The same things were measured in two ways. Each way mixes the same 8 hidden numbers, adds some noise and spreads widely along 5 directions of its own, which tell nothing about the thing.
Some things both ways: the first way, then the second way.
[ 10  12   9   2  28 -26  -5 -29  17 -16   7 -19  39  -5 -20 -23   0 -29
  -9   5]
[ -5 -22 -10   0 -12 -39 -22  52  -3 -15   3   9 -20  13  16 -25   9]

[  4 -31   9 -22   8  -6  14  19  -5 -10 -24 -23  34  17  -5   5   2   5
 -10   0]
[-41  20  -5  16  -7   7   9   6  -6   8 -31  -8  -1 -30  19  21  -6]

[ -7  -3  -8 -16 -21 -19  19   9 -19  26 -29 -10  -2  17  24  -1   9   7
  11  -4]
[  7 -10  20  19   5  17  25 -21   7  25  -9 -18  23  20   9 -19   8]

[ 11 -25   1 -13 -23  15  45  11   3   6   3   7  -6  13  22   1  17 -24
   3  12]
[-23   9   6  10  17  22   1   6 -26   8  30 -14  15 -20  13   8  -7]

[  4 -19  17  16  10   0 -10 -12  26 -35   7 -14  38  15  -4 -34   7 -21
 -19  -8]
[ -9  11   9  24  -7 -10   5  19   4   5  32  18  10  11  -4 -11  13]

[-21 -20  23  -2 -34   3 -19  43  10  -9 -11 -19  18  12  41   8 -10  18
 -14 -15]
[ 23  21   9  13 -35  -9 -35  10  27  12 -26   5 -14 -10 -10   5   7]

[  9  -2   3   9   4 -17 -29   2   1 -22  -8 -32  25 -13 -24 -21 -16 -13
 -21 -14]
[-13  27  -6  24 -13  17  18  -9  10  -4  -8 -21 -13  -8  -3  16 -16]

[ 27 -15   4 -11  29 -14  34   4   4 -13 -14  10  23 -11 -14  11   3  -5
   7  17]
[-24   8   1  -2 -21   2  -2   8 -13  33 -23  -9 -26  -8  16   8 -16]

[ 27 -11 -16  -5  -6 -26  15   3  -5  -9 -10  13  -2  -6  -8 -11 -12 -24
 -16  -1]
[-11  15  19  28   5  38  17 -21 -19  24 -26 -37  -7  -9  -4  16  -9]

[-18 -25  30  17 -30  -7  -9   8 -14  -2   6  -7  22  12   7 -11  10   3
  -7 -19]
[-28   2  -1  23 -28 -20  20  53 -48  21 -11  -4 -26   8  16  -9 -15]

[ 14 -34 -16  12  -8 -11   6 -29  -6 -15   4   1   7  14 -21 -37  18 -30
 -10  -5]
[-31   8  -8  12  -2  12 -14   2 -23  16 -25   6  -1 -28  25  15  11]

[ 18 -16  -4 -11   9 -21  29  -7  -5  -4  -7  17   9   8  -4  -4   6 -23
   0   8]
[-26  -6  -1   2   3 -28 -27  30 -15   6 -23  18  -5 -23  16  -7  23]

[-13  -3  11  10   1  -9 -34   8  -9  -5 -12  -7  -1   0  20  -1  -1  16
  20 -13]
[  6  -9   2 -11  -3 -21   2  11   9  12   0  12  -3 -14   6 -24   4]

[  6 -14   5   3 -19  -7  13 -19  -7   7   8  20 -12   9  23  -8   4  -5
  18  -7]
[-10  15  -5  14 -20   4  -5   8 -10  19   9  -1  -6  16   7  -2   1]

[ 16  -5  -5  11 -15 -33  10 -23 -15   1  -1  12   7  -9 -18 -20 -10 -24
  -7  -9]
[-22  33 -17  32 -35  -8 -13  10 -10  12 -28   9 -21   4   0   9  13]

[-10   1   6  19 -28 -22  16 -17 -30  23   4  23 -10   3   5 -14  12 -30
  18  -8]
[  0  -5  19  18  18  11  22  -1   7  19  25   4  35   2  -7 -15  16]

[ 25  -4 -11 -13   5 -17  35  -2  30 -10 -14 -28  41 -14 -15  -7   4 -11
 -21  24]
[ 14 -10  12   5 -24 -22 -27  13  19   5 -20   3 -25  24  14 -24   9]

[-10   6  24  16 -17 -34 -11  31 -37  12   0  26 -12   0  10  -7  15 -11
   1 -16]
[-15   8  13  16  -1  18  14  -3  -8  33 -15 -36   2  -1 -10   6  -9]

[ 14  18   2  -4 -17 -23  30  21   4  12 -17  -7  15 -33   1  12 -17 -12
  -5  13]
[ 27  -4  21  18  -2  36  14 -14  19   8   0 -25 -15  -1 -10   5 -22]

[ 22  -3  -4  14   9 -23  -2 -29  15 -19  10 -16  27 -12 -28 -36  13 -20
 -16   3]
[-11 -10  18  12  32 -13  29  -6  23 -23  44   3  28  24   9 -34  18]

[-10  -2  -5 -17 -41  -4  32  11 -21  35 -17  -8 -13  18  30   0   6 -16
   8  -3]
[ 27 -10  10  15 -14  30  -5  -3  11  36 -18 -35   2  26  -4  -5  -2]

[  7 -15   7  -4  -7  -6  -3   3 -17  -5   0  16 -10   5  11   4 -19 -20
   8 -13]
[  2  -6  12   9  13  32   5   2   3  18 -12 -28  -1 -30 -13  15 -15]

[  2  -5 -11   2 -13   2  -2 -16   7  -2   6 -33   6   3  -5 -28  12 -32
  -8   1]
[  6  17  -1  12 -28  -7   2  11 -12  18  13 -36  -7  37   5 -23 -11]

[ 14   7  -7   5 -18 -25  48   1 -17  26 -15  31 -13 -18  10   7   8 -10
  23  14]
[ -5 -20  13   5  13  10  11   0 -17  25   6  14   0 -11  12 -15   7]

[ 16  15  11  10  14 -24 -30  12   7 -22   2 -25  19 -10 -19 -35   5 -17
 -29 -11]
[-20   9 -23  13   2  11  -7   3   8 -17   0 -14 -18 -12   5  14  -6]

Other things, the second way, with their names:
q_883: [ -1  15   4  -7 -23  16 -21   0  11  14  -2 -39 -27  -4   8  11 -32]
q_952: [  7  13  28  33 -25  12  10   0 -27  22  -1 -12 -20  26  10 -10  -5]
q_550: [ -9 -21 -18  -6  -2 -31 -19  33  18   0  -3  -3 -10  21  13 -28  14]
q_740: [ 37  -2  25  25 -22  14 -14  -1  21  19 -29 -14 -24  18 -17  -4   5]
q_720: [ -8  -6 -12  -5 -32 -10 -26  11   7  15 -70 -11 -39 -14  24   6  -6]
q_530: [ 11   6  15  22  -2  -7  18  -9  13  -9  22  -9   7  33   7 -27   9]
q_887: [ 16  13 -22 -13 -29  -3 -45   4  52  11  -7 -18  -8  10 -11   0   1]
q_288: [ -5  14  18  25 -10   1  -1  -5 -16   4 -22  15 -12 -19  16   1   9]
q_137: [  6 -12   3  19 -22  -7  15  14  16  25 -21 -16 -11  44   0 -25   5]
q_648: [-14  23  11  22 -21 -18  -1  -1   1   7   6  -4   3  34  19 -22  13]
q_306: [  1  -1  23  12 -19  24  18  -3 -24  41 -23 -39  -8  15  20  -3 -22]
q_232: [-18   6  12  18  -9 -25  -8  28 -43  14   8  14  -4  10  20 -19  15]
q_910: [-15 -17  -1   2   7   0   0  19 -13  -5 -12 -24 -16  -1  27  -9 -12]
q_66: [ -6 -25   0 -18  10 -24 -24  12 -15   3   3   6 -17   3  29 -28  11]
q_185: [  5  16  -8   0   3  42 -17 -37  47  13  -5 -21   9 -18 -16  24   1]
q_98: [ 15  24  14  20 -26  26  22 -20  18  19 -14 -37  -3  15  -1   6 -18]
q_517: [ -9   5  -4  27   8  12  17   0  12 -26  17  -6   6   7  11  -2   1]
q_500: [-16  -2  20  36  16 -12  48  12   5 -14  30  17  25  17   8 -27  15]
q_63: [ 14 -20  18   3  11   4 -15  -5  50  -4 -50  -2   0 -34   0   7  10]
q_794: [ -7  -4   5 -11  29  10  -5 -31  32 -23  24  11   5 -18  18  -9  11]
q_880: [ -6 -13  -2   0  25 -18  -4  -5  44 -16  -6   9  10 -12  -7 -14  30]
q_12: [ -1   0  -3  18 -27  30  -2  -2  -1  14 -19 -33 -41  29  13   6 -21]
q_39: [-10  -8  15   5   1   5  27   6 -46  14   1 -22  -6   5  37 -21 -19]
q_163: [ 20   2  14  -1 -17 -12   6   4   4  15   0 -18  -4  13   5 -23 -10]
q_984: [-20 -10 -18   7 -11  24 -23   8 -15  15 -21   4 -26 -13  26  17  -2]
q_922: [ -4  22   8  40 -48   5  16  23  -6  34   0 -25 -26  48 -18  -2 -16]
q_414: [-13   3   3   2 -27  10  -8  27 -45  43  -3   1 -18  -2  28  -1 -15]
q_591: [-20   5  -1   4   5 -36  -6  20  21  -9 -10   4   9  -6   3 -14  20]
q_659: [ -3  10  -8  -1  -2   8  -8  -6  12  11 -21 -31   1 -22  -5   8  -7]
q_612: [  9 -38  33   6  41  -3  18  -8  10 -18  10  -6  12  12  24 -34  16]
q_840: [ 19 -28   8  -9   1   4   0 -11  37   1 -33   9 -15 -26  16  -5  -3]
q_698: [-23  11 -10 -15  -5   2 -14   3 -23  17   3  -8  -9 -25  22   5 -11]
q_532: [-18  15   7   9   9   1  12 -15  33 -11 -19  24  10 -53   5  12   7]

Some of these things the first way, each followed by its name:
[ 10  -6   2  -2 -21   2   5  28 -13   5  -6  -3 -19   1  12 -11   9 -13
  -5  -8]
q_185
[ -9   6  25   5 -12 -40   9  -1  -9  14 -12   1  34  -5  10   5  -5  18
   6  -6]
q_500
[  9 -50   8  -4  18 -10 -42 -17  10 -48   0  -7  31  25  -2 -14 -25  14
 -15 -25]
q_63
[ 18 -19   8 -25  31 -11 -14 -17  13 -23   1  -1  14  20  17  -1 -16  13
   5  -7]
q_910
[-11 -12   8 -15 -24  -6  -7  23  -5   8 -19 -26  11   5  28  12 -11  24
   2  -9]
q_98
[  2   0   5   6  -1  -3  -7 -10  -8  -1  13 -18   2   1 -12 -22  13 -35
  -1  -4]
q_887
[ 17 -16  -3  -1 -18 -12  20   7  31 -15  -7  -4  23  -3  16  -9  -2   1
 -21   8]
q_952
[ 13 -21   3  -9  21 -10 -15 -26   7 -24  -8 -19  26  23  -5 -24 -10  -2
  -6 -17]
q_137
[ 13 -15   0 -30  35  -8   1  -1   8 -20 -21 -24  29  16  -3   2 -15  -6
  -5   1]
q_591
[ 16 -25 -12 -18  13  22  14   6  14 -15 -10 -17  -2  10  11  -3  14 -11
   8  13]
q_698
[ 11 -28 -29  -8 -19  10  27 -13  15  -2 -11 -42  17   0 -12 -19  20 -18
 -10  17]
q_39
[ -3 -44   6  21 -54 -13 -18   5   2 -14   7  10   4   4  24 -12  -3  27
 -14 -20]
q_288
[ -8   2  23  18 -17 -41  -8   2  -7   5  11  45  -4   6  38  -7  12  11
  10  -8]
q_232
[ 31  -4 -11 -21  16 -32  17 -18  21  -9  -9   4  19  -2   8  -3 -10  10
  -2  11]
q_612
[  9  -7  17  -5   5 -13   2  17   8 -11  -7   4   9  18  26 -15  15  15
  -5  -8]
q_984
[ 12 -23  -6   7 -48   8  24  15   2  10  12   2 -23  -5  21 -16  38   1
  -3   9]
q_66
